The rows of each matrix lie in a flat space through zero, up to rounding. After each matrix: how many dimensions does the smallest such space have?

[[-13  31   2  -8  13 -14  12   9  17  33 -50 -24   5  12 -16 -17  16  -7
  -28]
 [ 31 -85  -4 -12  17 -32  -9  23  76  25  -3 -12  -2  34  22  -6  28 -20
  -27]
 [  2  -4  62  44  21  51  16  24  40  16 -15 -14  34  42 -10 -11   9   3
   18]
 [ -8 -12  44   0  -7  47   9   7  -5  -8  13  -5  -3  18  17  22  -4 -41
   -8]
 [ 13  17  21  -7 -39 -11  -5  -2   9  34 -23 -10  -5  27   5 -19  30  -1
    4]
 [-14 -32  51  47 -11 -15   7  43   4 -14  11  28  15  25  18   0  15 -23
   26]
 [ 12  -9  16   9  -5   7  -9  13   3 -14 -12  -5   4  10  37  14  -6 -41
  -10]
 [  9  23  24   7  -2  43  13 -52 -39 -18 -21   3   5  -2  -9 -13   0  -1
  -11]
 [ 17  76  40  -5   9   4   3 -39  24  20  14 -55  -2  10 -60 -32   2  38
  -28]
 [ 33  25  16  -8  34 -14 -14 -18  20 -12 -33 -40  -2   2 -31  -6  17  -5
  -41]
 [-50  -3 -15  13 -23  11 -12 -21  14 -33  22  -5  17 -12 -11 -34 -64   8
   35]
 [-24 -12 -14  -5 -10  28  -5   3 -55 -40  -5  -9  18 -38  27  21   2 -41
    5]
 [  5  -2  34  -3  -5  15   4   5  -2  -2  17  18 -25  18  -5  24   3 -13
    3]
 [ 12  34  42  18  27  25  10  -2  10   2 -12 -38  18   5 -42  -8  30  10
   -7]
 [-16  22 -10  17   5  18  37  -9 -60 -31 -11  27  -5 -42 -17  15  26 -30
    9]
 [-17  -6 -11  22 -19   0  14 -13 -32  -6 -34  21  24  -8  15 -28  10  -4
   16]
 [ 16  28   9  -4  30  15  -6   0   2  17 -64   2   3  30  26  10 -30  -2
  -38]
 [ -7 -20   3 -41  -1 -23 -41  -1  38  -5   8 -41 -13  10 -30  -4  -2   6
  -10]
 [-28 -27  18  -8   4  26 -10 -11 -28 -41  35   5   3  -7   9  16 -38 -10
   -5]]
 | 13

[[ -7   4  -8   8  11  -9   0  -1  -9  -5   4  15   2   6   1 -26   6  12
   10]
 [  4  17  14  -5   3  19   0  13   6  17   2  17  -6 -12  12  -3  -4  -4
    0]
 [ -8  14   4  -8  14  -6   8   7 -12   2   4  18   4   0  10 -30   1   4
    2]
 [  8  -5  -8  22  -8  15 -15  -2  14   3   0   2 -10  -3  -9  19   3   6
   11]
 [ 11   3  14  -8 -11  22  -2   7  15  14  -3  -7  -7 -13   5  28  -8 -14
   -9]
 [ -9  19  -6  15  22  -1  -2   8 -11   4   8  41  -2   1   9 -47   8  20
   19]
 [  0   0   8 -15  -2  -2   7   1  -2   1  -2  -9   4  -1   4   4  -4  -9
  -10]
 [ -1  13   7  -2   7   8   1   9  -1   9   3  17  -2  -6   9 -13  -1   2
    3]
 [ -9   6 -12  14  15 -11  -2  -1 -11  -6   5  22   1   7   0 -34   9  18
   15]
 [ -5  17   2   3  14   4   1   9  -6   8   5  28  -2  -3  10 -29   3   9
    9]
 [  4   2   4   0  -3   8  -2   3   5   5  -1   0  -3  -4   1   8  -2  -3
   -1]
 [ 15  17  18   2  -7  41  -9  17  22  28   0  17 -16 -22  11  22  -7  -8
    1]
 [  2  -6   4 -10  -7  -2   4  -2   1  -2  -3 -16   3   0  -1  14  -4  -9
  -10]
 [  6 -12   0  -3 -13   1  -1  -6   7  -3  -4 -22   0   0  -7  27  -3  -9
   -8]
 [  1  12  10  -9   5   9   4   9   0  10   1  11  -1  -7  10  -7  -3  -4
   -3]
 [-26  -3 -30  19  28 -47   4 -13 -34 -29   8  22  14  27  -7 -69  18  31
   21]
 [  6  -4   1   3  -8   8  -4  -1   9   3  -2  -7  -4  -3  -3  18  -2  -4
   -1]
 [ 12  -4   4   6 -14  20  -9   2  18   9  -3  -8  -9  -9  -4  31  -4  -6
   -1]
 [ 10   0   2  11  -9  19 -10   3  15   9  -1   1 -10  -8  -3  21  -1  -1
    4]]
 | 3

[[-11   4   3  -1   9  -5  -4  -5 -13 -16  15  19 -13   3  -3   4  -1   4
   -4]
 [  4 -17  -8  -2 -10 -23  -1   8  -2 -11  -7  -1   8   8  10   5   3  -6
    3]
 [  3  -8 -26   2   4 -13  -7  -9 -15  -8   1  10  -9  14  10 -29 -16   2
  -11]
 [ -1  -2   2  -7  -8  -2   5 -13   2   1 -13   4   2  -8  -9  15   4   1
   -6]
 [  9 -10   4  -8 -15  -9   8   5   6  -9 -13   4  16  -3  -6  18   5   1
   -5]
 [ -5 -23 -13  -2  -9 -32 -13 -19  -4  -3 -17 -36  -4  21  24   1  14 -19
   23]
 [ -4  -1  -7   5   8 -13 -16   8  10  14  21  -6   5  -7  21  -7   4 -16
   13]
 [ -5   8  -9 -13   5 -19   8 -40  -1 -30  18  26   0 -28   1  23  10   1
  -42]
 [-13  -2 -15   2   6  -4  10  -1 -22  -5  -8  34 -16  -5  -6  -5 -12  11
  -21]
 [-16 -11  -8   1  -9  -3  14 -30  -5  16 -46 -45 -15   2   8  13  20 -10
    9]
 [ 15  -7   1 -13 -13 -17  21  18  -8 -46   3  62  19 -11 -20  24 -11  21
  -44]
 [ 19  -1  10   4   4 -36  -6  26  34 -45  62 -38  39  -5  53  22  33 -28
    6]
 [-13   8  -9   2  16  -4   5   0 -16 -15  19  39 -14 -13  -1  -1  -8   8
  -25]
 [  3   8  14  -8  -3  21  -7 -28  -5   2 -11  -5 -13  14 -26  -4  -6  11
    7]
 [ -3  10  10  -9  -6  24  21   1  -6   8 -20  53  -1 -26 -45  18 -15  25
  -31]
 [  4   5 -29  15  18   1  -7  23  -5  13  24  22  -1  -4  18 -45 -25   0
  -13]
 [ -1   3 -16   4   5  14   4  10 -12  20 -11  33  -8  -6 -15 -25 -25  13
  -16]
 [  4  -6   2   1   1 -19 -16   1  11 -10  21 -28   8  11  25   0  13 -17
   21]
 [ -4   3 -11  -6  -5  23  13 -42 -21   9 -44   6 -25   7 -31 -13 -16  21
  -21]]
 | 8

[[-49  25  -4  17  11 -31  52   0  55 -35  73  15 -42  23 -15   0  12  34
    8]
 [ 25 -16  -4   3   0  -4 -12  11 -31  -8  -7  -6  21 -14  23  21  -4   3
   -3]
 [ -4  -4  -2   3  -1  -1   8   5  -2  -1   6  -5   1  -3   5   6  -4   5
   -4]
 [ 17   3   3   8   1  -8 -26  -1  -8  -3   5   2   0  16  11   5 -17  -3
  -20]
 [ 11   0  -1   1  -6  -3  13   0   1   7 -18  -7  14 -20  -6  -8  10  -2
   16]
 [-31  -4  -1  -8  -3  14  12 -11  10   5   0   9 -10   5 -18  -3  20   5
   15]
 [ 52 -12   8 -26  13  12 -81  -8 -44 -10 -33  25  18   8  18   7   1 -28
    0]
 [  0  11   5  -1   0 -11  -8 -29  21 -15  -6  34  -2  11 -31 -13  48   6
   42]
 [ 55 -31  -2  -8   1  10 -44  21 -66   2 -33 -15  40 -24  44  28 -23 -16
  -18]
 [-35  -8  -1  -3   7   5 -10 -15   2 -23  29  31 -20  31  -6  21  25  19
   10]
 [ 73  -7   6   5 -18   0 -33  -6 -33  29 -76 -17  54 -36   3 -15   2 -26
   12]
 [ 15  -6  -5   2  -7   9  25  34 -15  31 -17 -51  15 -35  25  -5 -50 -15
  -35]
 [-42  21   1   0  14 -10  18  -2  40 -20  54  15 -45  32 -11  -5  -5  13
  -10]
 [ 23 -14  -3  16 -20   5   8  11 -24  31 -36 -35  32 -27  13   2 -19  -6
  -15]
 [-15  23   5  11  -6 -18  18 -31  44  -6   3  25 -11  13 -43 -24  44  12
   39]
 [  0  21   6   5  -8  -3   7 -13  28  21 -15  -5  -5   2 -24 -31  -1 -11
    2]
 [ 12  -4  -4 -17  10  20   1  48 -23  25   2 -50  -5 -19  44  -1 -85 -29
  -68]
 [ 34   3   5  -3  -2   5 -28   6 -16  19 -26 -15  13  -6  12 -11 -29 -24
  -23]
 [  8  -3  -4 -20  16  15   0  42 -18  10  12 -35 -10 -15  39   2 -68 -23
  -53]]
 | 6

[[-26   9 -18  21  10 -11  18 -27  29   1   7 -30   4  -2   8  -9   1   5
   -5]
 [  9 -42  -9  40 -12  -3 -22   9 -36   1  26 -12  -5   5   1  11  17  16
   12]
 [-18  -9 -47  24   5 -19 -12 -49  25  17  13 -53  -8 -12  10   0  31 -13
    2]
 [ 21  40  24 -81   0   8  -4   6  20   2 -42  41   6   6  -6  -1 -16 -39
   -4]
 [ 10 -12   5   0 -15  12 -19   9 -11   7   6  18  -7  15  -7  12 -13  -9
    2]
 [-11  -3 -19   8  12 -35   7 -26  13  -9  -1 -46  19  -1  21 -10  36   4
   10]
 [ 18 -22 -12  -4 -19   7 -42  -7 -12  19   8   6 -14  11  -6  19   6 -25
    8]
 [-27   9 -49   6   9 -26  -7 -67  52  18   2 -59   0  -3  16  -5  26 -28
    0]
 [ 29 -36  25  20 -11  13 -12  52 -66 -11  14  28  -6  -5 -10  10   5  31
   10]
 [  1   1  17   2   7  -9  19  18 -11 -19  -3   2  16   3   6  -8   3  21
    4]
 [  7  26  13 -42   6  -1   8   2  14  -3 -25  16   7  -2   0  -6  -4 -15
   -3]
 [-30 -12 -53  41  18 -46   6 -59  28   2  16 -87  11 -15  27 -12  55   6
    9]
 [  4  -5  -8   6  -7  19 -14   0  -6  16   7  11 -21 -10 -13   9  -9  -8
   -6]
 [ -2   5 -12   6  15  -1  11  -3  -5   3  -2 -15 -10 -36  -1  -7  20  10
   -5]
 [  8   1  10  -6  -7  21  -6  16 -10   6   0  27 -13  -1 -13   7 -20  -3
   -6]
 [ -9  11   0  -1  12 -10  19  -5  10  -8  -6 -12   9  -7   7 -10   6   8
   -2]
 [  1  17  31 -16 -13  36   6  26   5   3  -4  55  -9  20 -20   6 -58  -6
  -14]
 [  5  16 -13 -39  -9   4 -25 -28  31  21 -15   6  -8  10  -3   8  -6 -46
   -2]
 [ -5  12   2  -4   2  10   8   0  10   4  -3   9  -6  -5  -6  -2 -14  -2
   -8]]
 | 5

[[ 38 -46  -2  24   6  -2  -7  30  10  32 -20 -10  -2  -8  40   3 -15 -11
    4]
 [-46 -49 -25  14   6  47  36   0 -14  27  -9  33 -14  26  11  25 -26  -8
    2]
 [ -2 -25  -3   0  15  -2  16 -12 -31 -17  16   3   0   5   9 -17  -2  -4
   -4]
 [ 24  14   0   0 -15 -15 -27  -9  19 -10  10  11   0 -27 -34 -16  21   2
  -10]
 [  6   6  15 -15  41  11 -14  -5  18 -10  24   9  18   2 -10 -17  -1  24
   -7]
 [ -2  47  -2 -15  11  10 -21 -33 -18  22  -6  -8  16  -2   9 -15 -14  -7
  -22]
 [ -7  36  16 -27 -14 -21  81   4 -24 -34  -6 -36  -2   7  17 -13  44  38
   29]
 [ 30   0 -12  -9  -5 -33   4   3   9 -25  20 -34   7  -8  13 -22  33  14
   27]
 [ 10 -14 -31  19  18 -18 -24   9  -4   7  22  -8  17 -30  11   2 -11 -24
  -11]
 [ 32  27 -17 -10 -10  22 -34 -25   7  26  11  -4   5   5  12  16 -13   7
   -1]
 [-20  -9  16  10  24  -6  -6  20  22  11 -16 -11   9 -26   0 -23  -6 -16
   -6]
 [-10  33   3  11   9  -8 -36 -34  -8  -4 -11  37   8 -10 -18  25  -8 -14
  -17]
 [ -2 -14   0   0  18  16  -2   7  17   5   9   8   4   6  -1   5  -5  14
    4]
 [ -8  26   5 -27   2  -2   7  -8 -30   5 -26 -10   6  65  19 -13  -2  14
   -5]
 [ 40  11   9 -34 -10   9  17  13  11  12   0 -18  -1  19  30 -16  -7  17
   12]
 [  3  25 -17 -16 -17 -15 -13 -22   2  16 -23  25   5 -13 -16 -42   4 -26
  -23]
 [-15 -26  -2  21  -1 -14  44  33 -11 -13  -6  -8  -5  -2  -7   4  28  18
    3]
 [-11  -8  -4   2  24  -7  38  14 -24   7 -16 -14  14  14  17 -26  18  22
   -9]
 [  4   2  -4 -10  -7 -22  29  27 -11  -1  -6 -17   4  -5  12 -23   3  -9
   -6]]
 | 13

[[-18   9 -43 -21  17   9  19 -24  29 -15  10 -16  13 -10   6  14  19 -12
   13]
 [  9 -20 -24  -8  35  -4   4  27  13   1 -16  11  -4  10 -12   3  -6   3
    2]
 [-43 -24 -82 -54  45  -3   7   1  41  -4 -50 -33  13   0 -26   5  40 -14
   25]
 [-21  -8 -54 -41  31   1  22   0  22   0 -23 -16  -2  -4 -18  14  28 -12
   12]
 [ 17  35  45  31 -40  10   5 -31 -18  -8  54  10   1 -12  30   5 -15   1
  -11]
 [  9  -4  -3   1  10   0   5  10   2   1   1   8  -4   3  -2   3  -6   2
   -2]
 [ 19   4   7  22   5   5  -1  -2   9 -11  27  15   7   2  18   2 -21   5
   -3]
 [-24  27   1   0 -31  10  -2 -48   7 -14  24 -25  19 -16  20   1  17 -10
    8]
 [ 29  13  41  22 -18   2   9   7 -27   7  26  24 -17  -1   8   4 -20   7
  -16]
 [-15   1  -4   0  -8   1 -11 -14   7  -5  -3 -13  12  -2   4  -6   6  -2
    6]
 [ 10 -16 -50 -23  54   1  27  24  26  -3  -8  12  -7   5 -12  18   1  -3
    5]
 [-16  11 -33 -16  10   8  15 -25  24 -13  12 -15  12 -10   7  12  16 -11
   11]
 [ 13  -4  13  -2   1  -4   7  19 -17  12  -7  12 -18   3 -11   2  -4   3
   -9]
 [-10  10   0  -4 -12   3   2 -16  -1  -2   5 -10   3  -6   3   2   9  -4
    2]
 [  6 -12 -26 -18  30  -2  18  20   8   4 -12   7 -11   3 -14  10   3  -2
    1]
 [ 14   3   5  14   5   3   2   1   4  -6  18  12   2   2  10   2 -14   3
   -3]
 [ 19  -6  40  28 -15  -6 -21  17 -20   6   1  16  -4   9   3 -14 -24  12
  -11]
 [-12   3 -14 -12   1   2   5 -10   7  -2  -3 -11   3  -4  -2   3  12  -5
    5]
 [ 13   2  25  12 -11  -2  -3   8 -16   6   5  11  -9   2   1  -3 -11   5
   -9]]
 | 4

[[ 52 -62  54  37  37 -12   2  22  29  90  -8 -20 -26 -74 -19  26  27  -9
  -65]
 [-62   8 -38 -37  34  25  22  48 -23 -14  -7  63 -21 -15  67 -65   2  26
   23]
 [ 54 -38  54  26  35  -9  -1  19  35  72 -10 -22 -32 -70 -20  16  27  -4
  -61]
 [ 37 -37  26  38 -16 -18  -8 -23   9  34   5 -37  18  -1 -39  52   0 -21
  -22]
 [ 37  34  35 -16  25   3  -8  11  37   7 -12 -12 -40 -42 -10 -23  21  12
  -31]
 [-12  25  -9 -18   3   7   1   5  -1 -21  -2  11  -8   4  12 -22  -1   9
   10]
 [  2  22  -1  -8  -8   1  -5  -9   3 -19   0  -5   0  11  -5  -4  -2   2
    6]
 [ 22  48  19 -23  11   5  -9   1  27 -18  -8  -9 -29 -18  -7 -25  12  12
  -12]
 [ 29 -23  35   9  37  -1   3  27  24  52 -10  -2 -33 -60   0  -6  23   4
  -43]
 [ 90 -14  72  34   7 -21 -19 -18  52  55  -6 -61 -20 -48 -62  45  23 -16
  -64]
 [ -8  -7 -10   5 -12  -2   0  -8 -10  -6   4  -1  15  17  -2  10  -8  -5
   11]
 [-20  63 -22 -37 -12  11  -5  -9  -2 -61  -1  11  -4  30  11 -33  -8  13
   31]
 [-26 -21 -32  18 -40  -8   0 -29 -33 -20  15  -4  49  58  -7  35 -25 -17
   35]
 [-74 -15 -70  -1 -42   4  11 -18 -60 -48  17  30  58  82  27  10 -37  -8
   68]
 [-19  67 -20 -39 -10  12  -5  -7   0 -62  -2  11  -7  27  12 -37  -7  15
   29]
 [ 26 -65  16  52 -23 -22  -4 -25  -6  45  10 -33  35  10 -37  68  -7 -29
  -16]
 [ 27   2  27   0  21  -1  -2  12  23  23  -8  -8 -25 -37  -7  -7  16   4
  -29]
 [ -9  26  -4 -21  12   9   2  12   4 -16  -5  13 -17  -8  15 -29   4  12
    4]
 [-65  23 -61 -22 -31  10   6 -12 -43 -64  11  31  35  68  29 -16 -29   4
   63]]
 | 3
